The rows come from 4 hidden closed curves, with some noise, and rows from the same curve form a group. Each curve winds through 6 dimensions. The rows are also pushed far along 2 directions, which tell nothing about the answers.
In the rows, 100 means zero.
Some rows, each with its group after it:
[74 106 111 106 125 112 108 102 79 103 101 97 131 100 110] => q52
[66 80 91 87 125 113 103 89 119 81 114 88 126 103 126] => q64
[125 97 113 101 101 99 106 99 101 106 101 90 84 116 98] => q64
[128 97 109 88 72 89 99 119 85 96 84 105 61 95 92] => q976
[119 125 89 140 129 120 124 86 71 119 110 109 106 105 91] => q392
[141 101 90 108 90 94 108 105 88 97 94 102 65 102 90] => q64
[129 114 73 135 131 117 118 85 90 104 127 103 87 129 75] => q392
[78 75 103 76 99 101 92 100 122 88 102 93 110 89 123] => q52
[122 81 116 74 58 98 96 120 114 89 96 101 69 103 95] => q64
[123 113 90 140 111 102 113 92 86 112 103 96 108 113 76] => q52
[70 78 109 44 75 105 88 119 124 81 99 109 93 88 115] => q392
[70 99 110 81 116 99 90 103 87 80 96 95 108 100 122] => q52
[129 118 104 107 94 95 104 108 78 110 89 109 71 104 87] => q64
[121 103 84 119 119 102 113 98 90 92 107 92 99 124 83] => q392
[104 87 101 80 91 89 99 110 96 86 87 93 88 97 107] => q64
[112 106 95 92 113 112 109 93 99 100 110 112 76 105 95] => q976
[102 94 103 107 135 105 109 91 93 96 107 77 115 127 109] => q64
[113 109 76 115 96 109 107 104 86 84 106 111 90 91 89] => q392
[85 85 128 73 92 83 87 118 97 91 79 85 108 103 112] => q976
[105 98 101 111 95 99 105 108 90 90 98 92 111 111 93] => q64
[111 92 78 101 95 108 113 101 97 89 104 105 91 89 100] => q392
[169 104 81 138 90 96 115 85 108 119 109 101 57 111 70] => q52
[104 105 89 140 142 113 125 81 85 108 106 86 139 102 106] => q392
[133 108 63 135 117 92 115 88 88 102 100 94 95 105 83] => q64
[115 110 77 106 96 102 104 93 111 105 109 111 83 108 83] => q64
[94 117 103 117 118 109 105 91 89 117 107 101 106 113 96] => q976
[99 104 122 91 97 105 99 112 93 112 98 103 95 108 97] => q52
[82 83 92 99 91 97 95 109 87 88 95 86 104 101 112] => q976
[107 81 103 100 81 86 97 99 115 103 91 87 101 91 106] => q976
[78 94 81 104 135 123 113 93 95 91 121 96 119 118 100] => q52
[98 122 97 108 100 103 91 93 97 104 110 110 92 112 85] => q52
[136 106 134 88 65 92 99 116 102 126 88 113 59 97 85] => q52
[118 93 112 101 88 93 106 113 89 101 86 96 92 88 102] => q52
[92 95 89 124 97 98 98 98 90 103 99 86 115 106 100] => q976
[91 106 98 95 101 110 100 102 91 100 106 106 90 112 93] => q976
[130 112 80 135 113 101 111 93 96 98 112 99 95 121 74] => q392
[153 104 92 112 87 101 113 107 90 105 96 104 59 112 75] => q392
[136 113 70 135 146 122 128 73 87 103 125 102 84 123 82] => q976
[68 99 104 108 121 104 99 97 77 97 96 83 129 103 120] => q976
[100 114 120 91 89 110 104 105 93 116 96 116 94 85 102] => q392

New rows. What belongs after each?
[107 94 95 85 101 92 98 95 117 101 98 97 83 105 107] => q64
[107 81 88 88 92 107 110 102 109 92 101 100 92 89 105] => q392
[89 98 100 81 93 104 94 106 118 92 112 108 95 111 96] => q392
[97 102 87 105 125 101 95 85 100 91 109 90 93 123 102] => q52
[52 85 103 74 114 116 100 96 116 90 110 98 136 88 128] => q392
[93 100 126 60 66 86 75 116 105 93 83 110 71 85 111] => q52
[105 97 115 82 75 94 95 104 124 98 92 114 101 73 100] => q976
[112 113 103 87 95 95 94 97 109 117 98 114 75 107 89] => q64
[95 94 133 51 61 94 78 114 122 104 94 113 64 88 109] => q52
[90 93 110 92 119 99 102 89 118 102 105 89 123 111 108] => q976
[111 113 114 108 88 105 104 108 84 103 98 107 92 104 88] => q64
[69 89 86 80 117 120 111 101 98 86 108 101 117 101 112] => q392
[31 100 94 84 131 110 90 99 86 70 105 94 144 104 123] => q52
[99 94 116 77 61 114 93 106 126 104 111 118 77 95 95] => q64
[144 112 71 135 94 96 113 96 87 103 99 107 77 101 73] => q64
[104 113 99 109 114 91 92 91 82 91 95 95 92 105 103] => q52
[145 84 119 76 35 96 96 122 119 99 90 112 43 93 86] => q64
[98 82 124 75 68 97 98 124 116 110 91 105 101 93 95] => q52
[92 92 109 93 83 85 82 106 124 83 100 101 110 81 108] => q392
[87 86 82 119 128 91 103 88 96 79 100 75 133 101 111] => q52
[100 81 96 100 113 109 109 103 94 76 108 82 108 119 104] => q64
[112 96 103 96 76 102 95 103 113 99 101 114 83 72 104] => q392
[106 115 93 104 126 99 104 89 98 110 104 99 95 121 95] => q64
[130 115 123 91 83 104 104 109 96 123 96 115 66 107 84] => q392
[140 117 105 99 66 100 101 112 95 106 96 126 59 96 67] => q976
[142 96 100 100 91 96 112 99 100 94 94 107 69 86 95] => q976
[95 95 94 107 104 92 89 99 116 79 107 98 110 94 106] => q392
[95 88 88 118 121 122 122 99 89 101 109 96 124 95 105] => q52
[107 108 75 115 116 125 125 94 82 101 113 109 98 107 91] => q392
[131 105 100 120 85 99 109 109 88 98 97 99 89 110 78] => q64
[110 113 114 113 100 110 106 101 83 106 103 108 96 105 93] => q64
[99 100 90 128 127 109 118 98 86 104 106 87 132 117 90] => q52
[93 107 104 83 61 100 81 104 114 99 100 126 75 78 97] => q52
[101 90 88 89 90 109 105 111 97 87 104 105 86 99 95] => q52
[104 101 104 113 95 95 98 97 110 99 99 99 115 83 104] => q392
[98 73 99 83 92 92 97 103 108 90 92 85 93 98 113] => q976
[93 110 85 110 110 118 116 98 82 100 107 108 109 103 92] => q392
[111 115 110 118 114 96 101 102 89 104 98 94 106 117 89] => q392
[73 99 115 77 109 94 88 110 89 86 94 91 111 112 110] => q52
[113 104 107 93 100 106 98 98 101 109 106 106 71 105 99] => q52
[73 76 88 101 113 95 102 100 106 73 99 75 147 106 111] => q64
[106 102 118 79 86 101 88 103 109 107 100 110 69 97 106] => q52
[114 98 104 94 96 110 107 92 119 119 108 106 91 102 98] => q392
[61 99 111 77 121 96 92 107 84 82 91 91 126 105 120] => q64
[133 96 91 103 93 93 110 104 102 88 97 103 87 102 77] => q976
[80 80 92 72 84 105 100 114 108 78 95 104 105 80 115] => q392
[74 103 86 96 107 95 83 87 106 80 105 96 109 105 107] => q52
[85 105 123 78 90 108 101 109 95 109 95 112 104 87 110] => q392
[122 112 74 126 131 104 107 78 92 99 117 93 81 130 90] => q52
[91 102 111 88 107 92 96 109 84 92 88 93 108 107 106] => q64
[80 103 103 88 93 108 95 105 99 99 106 109 96 107 95] => q976
[124 88 85 118 103 108 115 95 92 85 107 91 93 100 100] => q64
[101 116 111 115 114 95 97 103 89 96 100 96 117 116 92] => q392
[97 121 95 120 125 111 106 92 82 106 112 101 106 123 87] => q52
[75 94 104 91 112 101 102 92 114 86 100 101 138 83 113] => q976
[91 109 98 106 128 101 100 93 77 84 99 92 102 106 114] => q52
[54 64 114 59 103 103 91 105 126 83 99 85 131 90 135] => q52
[125 95 98 102 84 111 114 93 118 123 106 110 86 96 89] => q392
[107 117 97 94 96 98 97 93 111 118 102 115 80 101 90] => q64
[101 92 139 69 73 89 88 117 111 110 85 101 90 92 108] => q52
[103 106 102 116 98 100 107 108 80 101 94 99 109 96 91] => q52
[119 90 108 98 85 93 105 113 94 100 90 96 90 99 91] => q52
[112 84 99 106 110 111 118 106 100 107 103 93 104 105 97] => q52
